Every row belongs to one group in each of 4 separate groupings. Each group adds its own fixed numbers to the row, and there is some noise. The rows also spread widely along 16 directions, which tell nothing about the answers.
(in the rows, 128 means zero)
Known rows, each followed by its group in each grouping:
[126 184  89 137 101 142 110 164 119 139 133 135 147 131 113 105 127 175
 113 121 108 118 110 125 114 122 110 150 130 143 171 125 114 106 156 128
 110 147 140 175 171  88 119  91 118 148 150]	V F q_965 q_446
[136 148 131  93 127  67  87  84 170 140 112 104 102 111 116  89 138 152
 174 138 125 112 143 182  84 186 104 128  85  90 113 152  89 166 167  93
 109 138 103  97 101 131 110 115 116 178 134]	K L q_950 q_629
[100 117 164 123 138 129 127 165 111  55  92 152 153 162 141 125  68 128
 129 151  88 156 152 131 148 136 110  93 126 101 170  76 176 129 103 110
 132  83 117 135 111 165 130 173  77 127  82]	H J q_993 q_587
[139 131 133 160 132 173 119 161 179 100 171 142 148 117 117 105 104 164
  89  95 104 130 105 114 123 105  99 114 129 153 113 168 121 155 125 111
 123 110 115 122 137 121  95  76  95 162 158]	G U q_564 q_629
[144 122 146 122 144 166 111  87 153 122 136 125  96 105  95 116  99 126
 174 157 122 156 155 115  69 103  89 109 105 142  83 145 121 155 105 155
 106 104 161  66 113 124 108  80  74  97 132]	V U q_993 q_587
[112 182 114 103 118 123  76  63 107 164  98  97  98 140 132 105 146 130
 196 156 128 126 148 153  39 148 114 143 144 135 104 109 130 129 165 139
 105 150 172 146  92 115 153 113 134 118 137]	G L q_965 q_31
[144  96 115 134 143 140 130 165 130 101 150 145 153 167 130 128 135 100
 146 200 106 167  96 121 113 118 131 138 142 147 151 123 143 100 115 104
 149 116 128  98 138 137  97 118 133 114 131]	Y N q_950 q_31
[ 95 135 126 141 141 142 111 160 137  85 160 121 150 172 150 126  94 137
 110 115 104 164 129 124 128  99  89 143 157 143 150 127 162 157  92 127
 100 113 117 143 111 159 139 131  88 105 119]	K J q_564 q_446
[127  98 101 117 117  94 108 168 158 128 106 167 143 161 161 145 159 119
 108 176 135 102 124 124 181 138 160 124 123 132 146 138 150 114 107 115
 174 143  89  92 138 136 124 150 132 152 128]	Z F q_993 q_806
[172 162 102  76  66  83 121 179 132 145  75 148 141 155 149 118 150 145
 137 174 143 100 119 124 158 162 102 146 124 134 148 123 110 107 185 121
 179 103 129 104 168  54 129 143 115 102 152]	Y N q_950 q_806
[117 139 114 109 107  44  93 138 130 160 109  94 150 127 185  91 183 149
 130 114 126 134 116 131 164 184 149 129 126 131 117 134 138 157 139  74
 118 181 106 152 140 147 178 183 101 173 108]	Z J q_564 q_413
[154 123 127 113 129  77 106 111 122 125  82 150 118  97 131 129 144 142
 126 143 155 110 134 142 156 140 179  63  96 126  92 153 157 121 129 122
 157 143 109 105 122 119 143 150 102 148 103]	H N q_965 q_413
[106 113  87 133 126  97 133 193 117 131 156 153 151 145 118 125 154 122
 160 149 101 126 108 138 128 137 140 176 124 133 190 125 127  93 118 141
 119 175 136 138 144 105 115 133 155 108 162]	Y N q_993 q_587
[134 144 118 136 168 131  99 104 150 138 136 110 102  74 127  97 102 148
 134 135 106 149 102 160 130 123 107 126 133  98 116 167 121 128 120 121
  68 115 131 101  95 155 122  73 115 147 104]	V U q_993 q_587
[136 132 106 112 114 163 141 173  98 218 108 126 115 127 149 127 164 168
 124 123 139 143 132 108 146 111 139 124 137 150 110 164  83 125 144 145
 156 129 153 156 142  98 126  76 153 113 157]	Y L q_993 q_31
[197 128  72 157 142  82  98 130 121 116 136 141 107 110  95 138 142 136
 205 189 116  91 134 149  94 131 138 161 107 102 135 112  97  82 125 128
 123 130 145 100 174  78 112  77 152 111 143]	H U q_950 q_587
[163 121 145  77 107 150 172 205 141 206 103 135 121  77 191 113 129 145
 111 136 100 171 133  72 222 168 109 115 131 135 127 144  85 123 143 118
 166  71 153  91 174 101 128  92 101 116 108]	K F q_965 q_629
[120 164 132 118 106 132 114 141 149  87 108 148 135 177 116 127 114 139
 104 109 154  96 129 141 104  96  86 130 128 157 131 153 155 156 151 152
 150 112 109 129  93  98 120 141  98 119 163]	H F q_564 q_587
[156 145 123 135 147 149 119 140  87 159 101 110 127 180 159 114 158 132
 133 140 146 142 108 131 151 112 135 110 167 167  82 131 161 132 158 112
 152  95 144 161  99 121 149 132 135 121 129]	G F q_965 q_31
[159 136 161 129 148 174 156 171 104  86 131 156 142 163 102 142 120 109
 113 136 136 149  93 129  99  80 124 109 139 162 130 157 152 129 149 145
 177  78 127 138 112  96  99 138 130  80 159]	Z F q_950 q_629
[146 114 150 112 135 131 147 157  86 145  77 129 118 172 108 122 117 128
 200 152 126 134 202 109 152 146 102  97  95 153  97  72 155 135 127 161
 132  81 177 121 124  97 125 158  80  85 137]	H J q_965 q_587
[143 120 119 140 148 164 137 159 133 136 177 112 139 107 132  97 131 103
 141 155 102 182  79 109 119 115 111 140 151 167 118 143 141 120 120 130
  95 121 171 105 128 114 112  89 113 107 147]	Y U q_993 q_413
[124 113 139 127 192 112  91  94 118  41  94 151 113 208 107 140  75  91
 148 214 146 143 136 191 129  86 113  98 139 110 127 121 225 117  89 147
 109  67  98  78  34 187 115 167 100  94  82]	V N q_950 q_629
[112 151 108  90 130  84 109 137 144 165 120 114 124 119 134 100 174 134
 136 140 111 124  88 180 111 165 129 152 127  95 171 161 109 109 188  91
 118 166 107 138 114 129 105 126 181 171 137]	V J q_965 q_413
[ 98 165  84 146 135  99  78 112 124 119 161 100 141 104 145 100 143 155
 108 102 124 144  68 161  91 102 151 145 149 133 140 182 132 142 120 114
  84 196 108 171 103 141 162 116 123 150 126]	Y L q_993 q_587
[145 117 178 118 162 144 148 145 123 135 126 130 117  78 120  97 113 115
 163 120  96 155 115 141 137 167 128 104 128 110 115 123 118 131 164 109
 123  93 164 130 102 126 122 117 130 138 129]	Y U q_993 q_629
[114 199 100 107 101  65  72 111 127  97 110  99 137 117 164 100 102 153
 134 135 116 131 123 144 113 151  95 159 142 117 154 100 150 138 127 121
  81 144 126 142 127 122 182 157  65 117  98]	Z L q_965 q_413
[177 180 149 130 136 149 143 177 135  90 140 122 146 112 128 108  78 210
  49  59 128 148  81 141 162  86  85  89 127 114 118 197 106 174 163  93
 145  52  80 160 141  96 109  90  80 123 127]	K J q_965 q_806
[133 168  69 138 127 124 119 185 144 168 157 127 132  89 118 121 141 196
  79 106 115 117  78 146 138 102 132 154 116 119 172 199  79 106 137 125
 108 161  94 154 163 103 100  56 158 156 162]	Z L q_965 q_446
[102  97 145 118 146  95 104 123 122  93 101 147 136 138 169 134 124  65
 175 185 101 144 147 122 134 157 154 112 162 143 127  76 205 105 101 133
 124 131 161  93  88 162 174 196 106  98  92]	G U q_950 q_446
[130  87 141 117 107 137 168 226 101 135 115 176 151 170 139 159 141 160
 107  94 148 135 165  81 191  90 142  99 119 174 117 154 133 151 102 155
 201 114 118 152 148 102 133 164 102  71 162]	Y N q_564 q_31
[140 106 131 119 130 132 129 170 115 170  94 132 123 164 147 137 152 164
 128 135 135 133 159 114 173 131 136 109 122 123 112 135 113 144 124 106
 168 104 111 142 143 146 125 122 135 139 127]	Z J q_564 q_31
[108 126 139 129 119 108  93 120 130 113  87 156 128 131 180 133 144 121
 103  96 142  87 136 135 166 149 171 102 174 136 101 104 169 142 159 109
 167 137 142 161  84 134 191 167 132 175 120]	Y U q_993 q_413
[ 69 126 147 118 139 137 113 130  85 128 111 124 144 171 134 126 137 138
 136 126 103 167 147 149  94 121 147 109 141 123 163 120 150 132 123 107
 126 166 115 202 102 178 143 165 140 137 117]	V F q_965 q_806
[180 152  79 127 113  90  83 130 134  96 110 126 126 157 145 131 107 171
 135 195 142 132 126 136 143 102 104 129 125 105 138 132 123 129 102 107
 135  90  88  96 157 117 129  98  89 103 102]	K U q_965 q_31
[134 107 106 137 138 167 126 162 166 153 137 169 128  97 135 116 119 125
 128 165  96 121 118  93 165 145 134 116 128 157 115 122 139  91 110 148
 119 114 165  66 143 115 101  73 112 147 133]	G N q_993 q_31
[172 108 120 151 150 129 130 147 104 145 110 109 134 171 134 102 141 126
 166 152 137 137 139 114 177 131 122  99 126 177  64 100 174 131 118 123
 108  98 163 120 121 112 132 138  86 120 136]	H U q_965 q_806
[136  96 129 165 159 129 105 142 132  97 132 152 120 162 115 147 107 145
 165 126 108  96 188 131 136 123 128 122 131 121 107  90 141 135 106 123
 134 103 140 142 120 137 126 118 125 130 146]	G U q_965 q_806
[116 114 112 138 118 136 123 175 145 130 124 164 160 130 140 123 147 121
 116 142 108 110 118 103 146 156 161 121 126 165 140 110 147  98 125 125
 138 151 139 126 152 116 121 135 120 168 146]	Z L q_950 q_629
[135 138 120 122 135 109  95 109 147 116 141 119 119 137 119  97 124 115
 179 169 105 127 122 153  90 168 101 156 128 114 138  96 126 127 150 107
 104 126 152 109 117 128 115 103 122 154 132]	Y N q_993 q_413
[146 137  65 142 111 153  92 121 108 179 130 126 109 132 110 131 145 161
 173 193 138 141 145 106  88  85 132 138 123 152 115 139  97 104  94 162
 116 156 162 119 170  99 116  48 130  97 151]	Y U q_993 q_31
[139 157 143 120 126  94  90  92 117  92 112 138 129  99 113 122 131 145
 145 116 136 118 115 157  76 129 159  84 114 115 101 156 136 146 153 122
 147 149 121 142 122  99 146 153 101 112 123]	G J q_993 q_806
[144 166  99 120 142  72  99 127 139  76 135 155 119  82 124 134 102 127
 133 129 135  95  99 163 121 106 133 153 139 119 131 161 155 103 131 175
 103 124 133  99 105  85 154 141 105  69 129]	V L q_950 q_806

New rows. What belongs after each?
[126 105 122 138 143 162 122 142 130 145 113 127 128 165 131 127 140 132
 134 154 122 144 145 110 132 114 124 108 127 156 113 123 145 133 109 118
 135 118 130 124 122 149 117 112 117 143 138]	Z U q_965 q_587
[103 132 188 122 151 138 131 146 179  98 155 131 149  65 130  75 100 107
 111  83  80 147  83 133 137 180 120 105 128 132 126 131 148 154 169  94
 103 117 149 117  95 139 121 139  89 185 125]	Y J q_993 q_446
[165 156 143 104 121 156 131 137 160 138 143 110 109 114 105 100  99 148
 162 134 118 146 137 119  98 123  50 148 120 138 112 145  89 158 160 133
 124  69 156  91 127  88  93  71  96  97 164]	Y U q_965 q_31
[128  92 146 141 149 109 120 154 155  87 136 150 143 132 149 132 109 138
 118  93 117 119 158 109 181 137 142  91 122 142  96 119 160 166 102 114
 143 110 122 120 123 135 147 158  74 140 117]	K J q_965 q_806
[112 115 110 135 155 120 117 141 126 144 131 146 126 137 128 122 157 109
 156 140 131 113 115 142 123 132 157 128 136 156 106 139 161 114 130 158
 117 153 152 119  84 116 130 138 143 117 156]	G L q_993 q_31
[138 118 155 115 145  85 119 152 104 110  82 148 105 141 154 134  94 141
 164 113 120 108 200 138 202 159 114 119 134  92 107  68 156 146 130 136
 135  68 152 134 105 133 168 175  91 105  95]	V J q_993 q_413
[111 159 140 128 120 118 114 123 119  90 163 100 166  99 166  91 122 146
 100  88  95 198  76 119  87 124 127 110 145 158 126 160 138 168 118  86
 103 158 113 155 134 144 168 146  59 126  96]	K N q_950 q_587
[136 141 125 113 106 142 113 135 121 136 101 132 143 150 130 100 130 144
 129 164 130 153 121 122 124 126 113  98 118 151 121 131 142 131 128 123
 127 126 132 118 135 120 119 127  83 129 123]	V U q_993 q_629
[131 143 163  68 125 170 153 141 136 196  87 126  95  99 185 123 137  96
 113 126 138 155 130  92 168 137 102 119 167 179  74 149 152 133 156 170
 146  76 185  77  83 114 154 127 109  82 127]	Z N q_950 q_413
[142  92 180 104 115 166 128 106 125 104  82 168 127 143  95 144 121 140
 123 184 136 161 153 117  73 108 154  19  70 128 109 152 127 147 116 106
 207 121  92  91 140 145  79 116  87 148 110]	H N q_993 q_446
[151 109 150 134 135 154 102 102 155 112 123 142  95 148 141 158 132 130
 135 120 136 103 172 123  89 113 125 110 145 133  79 124 114 163 146 108
 184  98 138 111 114 131 124  94 138 155 138]	H J q_950 q_413
[109  86 141 130 151 119 119 129 151 119 168 115 135 195 114 127 168 112
 166 119 129 137 140 148  68 105 116 133 124 169  93 170 142 179 122 117
 134 159 112 117  80 146 102 154 138 113 188]	G U q_950 q_806
[160 104  95 163 185 103 100 140 156 136 151 134 107 105 126 121 124 136
 157 150 111 106 134 141 183 139 149 128 122 116  98 136 137 111 102 123
 100 114 134  94 123 137 118  90 130 153 123]	G F q_965 q_806
[125 128 125 155 175  95 109 137 116  74 149 154 137  75 100 138 119 160
  96  96 118 134  90 169 117  84 188  93 113  93 146 202 129 125 109 115
 127 153  74 159 119 146 129 130 132 138 110]	V F q_950 q_587
[124 139 105  99  95 103  89 117 159 177  79 141 111 149 123 109 163 133
 162 157 158  76 167 131 133 162 129 125 109 160 105 123 123 131 158 150
 145 147 152 101 117  93 122 128 123 162 165]	Y F q_950 q_629
[122 179 121  91 132 119 115 133 115 153 138  82 105 133 127 114 117 178
 140 116 121 170 121 175  74  95  68 164 139  94 150 197  69 162 153 123
 105 115 106 156 101 130 116  90 142  80 147]	Y L q_950 q_806
[110 133 122 103  96 114 146 210 136 117 141 147 169 120 157 119 141 129
 110 107  98 140  97 107 129 143 121 158 142 152 177 141 115 122 150 122
 151 146 132 143 149  92 134 151 121 110 159]	Y L q_950 q_587
[138  97 149 140 147 156 114 127 108  85 131 138 109 188 149 168  94 145
 141 141 118 160 192 113 110  78 104 118 149 121 112 116 136 163  72 124
 158  85 117 132 121 170 140 111  99  81 105]	H N q_564 q_806
[144 105 146 128 147 142 139 132  57 112 117 126 140 145 100 121 124 110
 209 201  92 197 148 117  70 142 141  89 107 127 140  76 145 105 112 115
 126 121 162 153 155 128 121 135 109  85 115]	K U q_965 q_413
[110 128 106 116 114  58 108 161 110 113 111 139 138 175 138 146 140 134
 153 132 150 111 158 141 152 109 130 148 122 142 142 130 168 146  90 158
 127 158 111 128 112 120 163 199 100  66 148]	Z U q_993 q_446
[101 113 176  58 117  94 141 160 142 142  99 132 107 116 165 128 105 110
 170 152  89 165 179 130 139 172  86 141 123  95 172 122 112 140 122 130
 138 101 129  81 108 157 129 164 112  93 105]	H F q_950 q_629
[130 120 114 128 116 161 102 111 121 156 107 147 117 157 148 147 172 129
 131 154 136 123 137 122  86 109 155 121 160 150 114 134 117 115 148 119
 171 149 144 146 128 130 135  96 172 148 141]	V U q_950 q_629
[157 127 175 107 149 123 142 123 134 128 122 127 131 102 170  99 150  92
 130  94 129 137  94 119 155 170 142  96 146 164  61 131 165 151 180 104
 151  98 163 117  89 105 165 159 100 131 123]	K N q_965 q_806
[132 151  74 130 142  44  70 122 162 112 119 118 105 147 132 115 106 171
 155 135 132  77 161 182 158 138  91 174 120  91 124 131 127 141 119 133
  72 119 102 101  99 133 135 126 103 138 126]	V L q_950 q_806
[169 133 102 136 135 128 122 166 108 155 103 144 121 107 164 137 145 139
 123 148 117 112 119 112 181 143 152 132 158 120 129 103 129  87 145 111
 152 102 152 145 155 110 151 101 155 139 119]	Z U q_965 q_413
[105 154 104 110 136 145 117 153 109 187 113 111 111 151 159 115 137 147
 129 142 112 153 127 141 152 122 107 156 162 127 158 136 124 108 137 133
 100 125 141 156 107 147 133 102 153 129 120]	V F q_965 q_629
[139 139 124 134 125 134 150 192 112 142 157 128 157  92  92  80 108 174
 150 119  79 167 110 121 130 152 109 126  89 127 157 129  94 122 128 117
  94 131 145 148 179  99  94  96  88 129 144]	Y N q_993 q_31
[133 139 146 108 143 187 128 134 128 159  81 139 107 161 115 109 106 104
 159 193 120 137 142 127 128 138  91 106 136 142 114 102 157 110 152 156
 126  63 176  91  87 123  96  95 120 122 133]	G F q_993 q_446
[121 159 170  95 119 149 143 150 136 163 117 126 124  71 127 103 122 158
 116  84 107 151 120 115 115 149 110 112 110 128 125 170  93 155 158 119
 137 117 132 143 131 121 122 113 105 137 139]	Z F q_564 q_31
[ 95 121  77 135 146 114  75 102 135 203 126  89 110 206 112  99 188 138
 180 168 151 120 141 174  98 128 126 153 120 147 112 145 125 148 131 122
  93 183 124 138  78 164 103 101 169 183 166]	Y F q_993 q_31
[140 144  85 111  91  81  62  94 178 130  89 151 132  96 148 110 149 144
 131 178 137  83 125 122 128 171 155 113 110 127 110 124 131 109 135 115
 133 165 121  82 156 111 145 114  90 180 108]	V L q_564 q_806
[143 142 109 132 151  80 108 138 156  85 135 169 139  72  90 115 115 155
  99 123 127  98  78 166 151 123 164  98  93 110 140 186 151 102 132 131
 115 148  89 108 124 109 109 128 106 148 126]	V N q_965 q_806
[120 160  93 114  98 128  90 138  93 152  60 149 126 125 123 121  92 192
 140 190 111 135 172 122 150 133 129  98 105  96 161 101 117  94 100 140
 115 124 128 144 175 130 130  97  85 131  85]	V F q_993 q_806
[153 115 134 106 132 126  98 116 154  88  95 157 112 178 148 156 120  95
 129 195 161 114 132 129 135 102 122 116 144 137 107 128 173 136 121 141
 184  77 113  57  91 130 125 145 112  94 117]	Z J q_993 q_31
[169  75 112 153 122 125 127 165 197 116 162 158 151 148  91 114 148 147
 147 152 115 101 139 102 129 153 126 111  68 153 110 129 103 146 120  90
 157 127 107  78 181 102  60  87 102 189 178]	K U q_965 q_31
[118  96 120 163 157 128 103 145 141  54 158 162 147 161 109 145 116 116
 129 143 113 113 129 142  98 113 157 126 134 128 150 107 156 121 116 113
 144 139 118 148 116 142 113 129 136 156 143]	Y L q_965 q_413
[137 117 171 109 161 116 121 118 165  43 141 168 110 124 150 157  86  95
 119 117 121 114 128 150 122 121 116 130 159 102 128 136 162 148 140 128
 164  72 117  92  68 135 143 148 118  95 116]	K N q_965 q_806
[166 145  96 121 141 155 135 174 121 162 118 127  97 182 125 127 110 156
 148 172 131 133 138 138 153  93  53 160 138 127 126 147 111 121 129 158
 124  55 136  92 118  99  89  61 132  74 152]	G N q_993 q_587
[117 158 123 145 121 124  93 132 140  63 126 148 154  96 128 123  87 198
  54  82 126 140 108 129 119  81 142  80 118 117 136 185 131 157 100 111
 129 141  68 161 139 143 148 121  59 148  98]	V L q_564 q_587
[144 118 139 119 138  92 137 166 104 106 122 155 132 137 140 144 133 150
 125 107 127 129 132 137 158 119 144 121 127 114 136 143 130 134 132 113
 166 117 105 149 128 122 143 162 122  99 122]	V N q_965 q_31
[153 128 192 113 122 127 151 153 110  60 137 135 153 140 118 115  99 132
 168 114  76 165 141 123  62 167  93 116 110 104 148  87 103 163 163  71
 165  83 130 152 154 114 121 150  87 111 125]	K N q_950 q_587
[126 118 153 157 152 151 147 173  90  87 150 147 177  79 130 115 115 159
  84  85  95 183  80 104 138 107 187  60 123 150 126 155 150 127 109 102
 133 144 117 186 152 136 143 146  79 135 101]	V L q_965 q_31
[146 125 142 124 136 116 116 117 111 128  96 136 127 178 102 119 150 164
 120 114 171 121 140 153 133 103 144  65  98 151  79 167 149 165 144 116
 160 126  95 147 100 123 117 152  98 145 136]	V N q_965 q_629
[102 140 150 146 179 164 107 137 115 102  97 133 114 160 117 128  60 165
 119 116 114 134 173 152 158  98 102  85 144 117 105 126 172 144 109 152
  96  59 128 147  67 164 122 121  99 117 112]	G J q_950 q_806
[154 164 108 118 101 153 112 140 137 128 113 154 112 108 166 145 122 132
 110 127 146 110 118  98 132  87 114 135 173 163 100 155 136 124 135 174
 159 100 163 100 124  68 163  96 108  64 143]	G U q_993 q_587
[141 157  98 132 100 145 103 143 152 156  96 153 113 146 129 124 136 196
  85 108 143  72 133 140 141 120 113 118 118 124 122 153  93 135 159 114
 158 124 103 141 136 105 106  63 136 197 150]	H N q_993 q_587
[112 106 142 136 108 161 103 165 124 105  81 158 135 223 162 154  93 178
  97 135 131 127 205 107 177  98 109  79 143 132 119  98 144 171  91 113
 184  79  99 148 128 164 133 134  83 141 108]	G J q_993 q_629
[153 122  98 112 141  85  94 129 152 130  67 163 114 123 170 123 139  93
 141 193 147  79 115 138 212 174 156 111 142 125 106  94 185  89 143 140
 140  95 152  65  94 110 155 141 122 149  95]	K J q_993 q_587
[173 107  97 168 184 112 104 128 160 122 160 138 121 100  79 116 148 142
 136 153 131 108  89 159 132 117 170  91  90 124  94 185 132 110 128 113
 119 138 107  93 133 115  75  78 143 173 147]	G J q_965 q_413
[123 138 131 143 138 132 123 151 107 135 156 122 152  81 145 104 150 131
 125 106  91 164  82 116 117 145 166 121 138 143 135 132 129 121 130 102
 113 170 147 169 157 126 151 129 121 144 118]	Z J q_993 q_629
[157 152 103 156 112 110  86 125 110  77 116 157 141 148 109 140 126 163
 134 138 129  93 131 142  95 111 149 121 131 116 146 101 128 112 146 101
 154 140 119 175 162 100 141 117 127 145 133]	V U q_965 q_446
[157 108 109 117  97 115 114 178 121 109 118 140 134 206 161 153 119 159
 150 172 116 146 189  97 154 112  93 151 134 121 157  89 112 142  95 109
 173  95 115 122 187 123 128 132  91  86 113]	V J q_965 q_629
[104 144 146 127 130 158 143 163 126 151 111 149 156 125  92  93 151 162
  92  69 132 109  98 142 122 138 144  85 104 161 110 167 137 135 185 132
 128 149 128 186 105 103 105 133 125 180 179]	V L q_564 q_806
[135 130 139 117 136 175 143 152  95 121 123 145 135 131 113 140 107 146
 112 154 117 180 120 117 107  80 131  80 117 146 140 163 139 112 104 144
 145 116 120 132 139 126 102 100 109  86 121]	H N q_965 q_806
[ 95 106 118 125 165  88  96  99 141 162 146 129  97 107 138 139 169 132
 154 101 126 114 146 164 107 126 169 128 133 129  94 184 127 143 116 136
 115 188 123 124  78 158 145 130 167 133 147]	G N q_950 q_806
[ 96 125 140 120 151 126 107 101 151 130 160 111 111 128 146 120 143  99
 153  94 137 133 124 145  95 106 114 151 164 164  89 162 155 171 131 155
 104 154 161 118  51 136 159 142 127  96 164]	Y U q_993 q_806
[100 199  98 111  93 132  90 139 189 123 135 124 126  93 134  96  74 190
  80  97 105 115 122 129 136 125  61 158 133 127 163 155 101 142 135 133
  86 121 120 117 132 111 126  70  76 157 131]	Y N q_965 q_587
[111  98 106 129 145 133 130 169  97 191  92 155 123 143  90 125 147 142
 184 188 121 132 174 123 151 141 160  95  88 138 137 125 135  87  96 169
 117 149 148 130 140 130  98 115 142 123 145]	G F q_564 q_629
[139  99 146 171 176 155 119 134 127 116 145 150 113  90 131 138 109 157
 113  88 106 122 142 130 149 110 167  85 133 114  94 142 122 144 105 111
 137 116 129 153 122 158 132  90 126 169 114]	H F q_993 q_806
[176 194  59 155  93 113  80 148 128 129 132 112 155 114 158 108 150 197
  76 132 123 115  55 129 126 113 130 148 154 131 141 159  94 111 153  74
 128 145  99 168 198  90 145  73 126 163 129]	Z U q_950 q_806
[149 135  89 169 126 133 104 156 112  98 110 204 141  74  91 153 112 185
  94 121 123  79 135 111 150 108 207  75 102 121 143 126 128  76 113 143
 157 147 129 169 196  87 126  93 115 165 122]	V F q_965 q_413
[158 145  82 162 126  75  72  85  74 110 126 121 121 113 143 123 159 113
 225 173 102 113 130 137  64 163 167 163 149 117 131  49 133  87 128 108
 106 181 184 164 163 103 192 124 139 124 107]	H U q_993 q_587
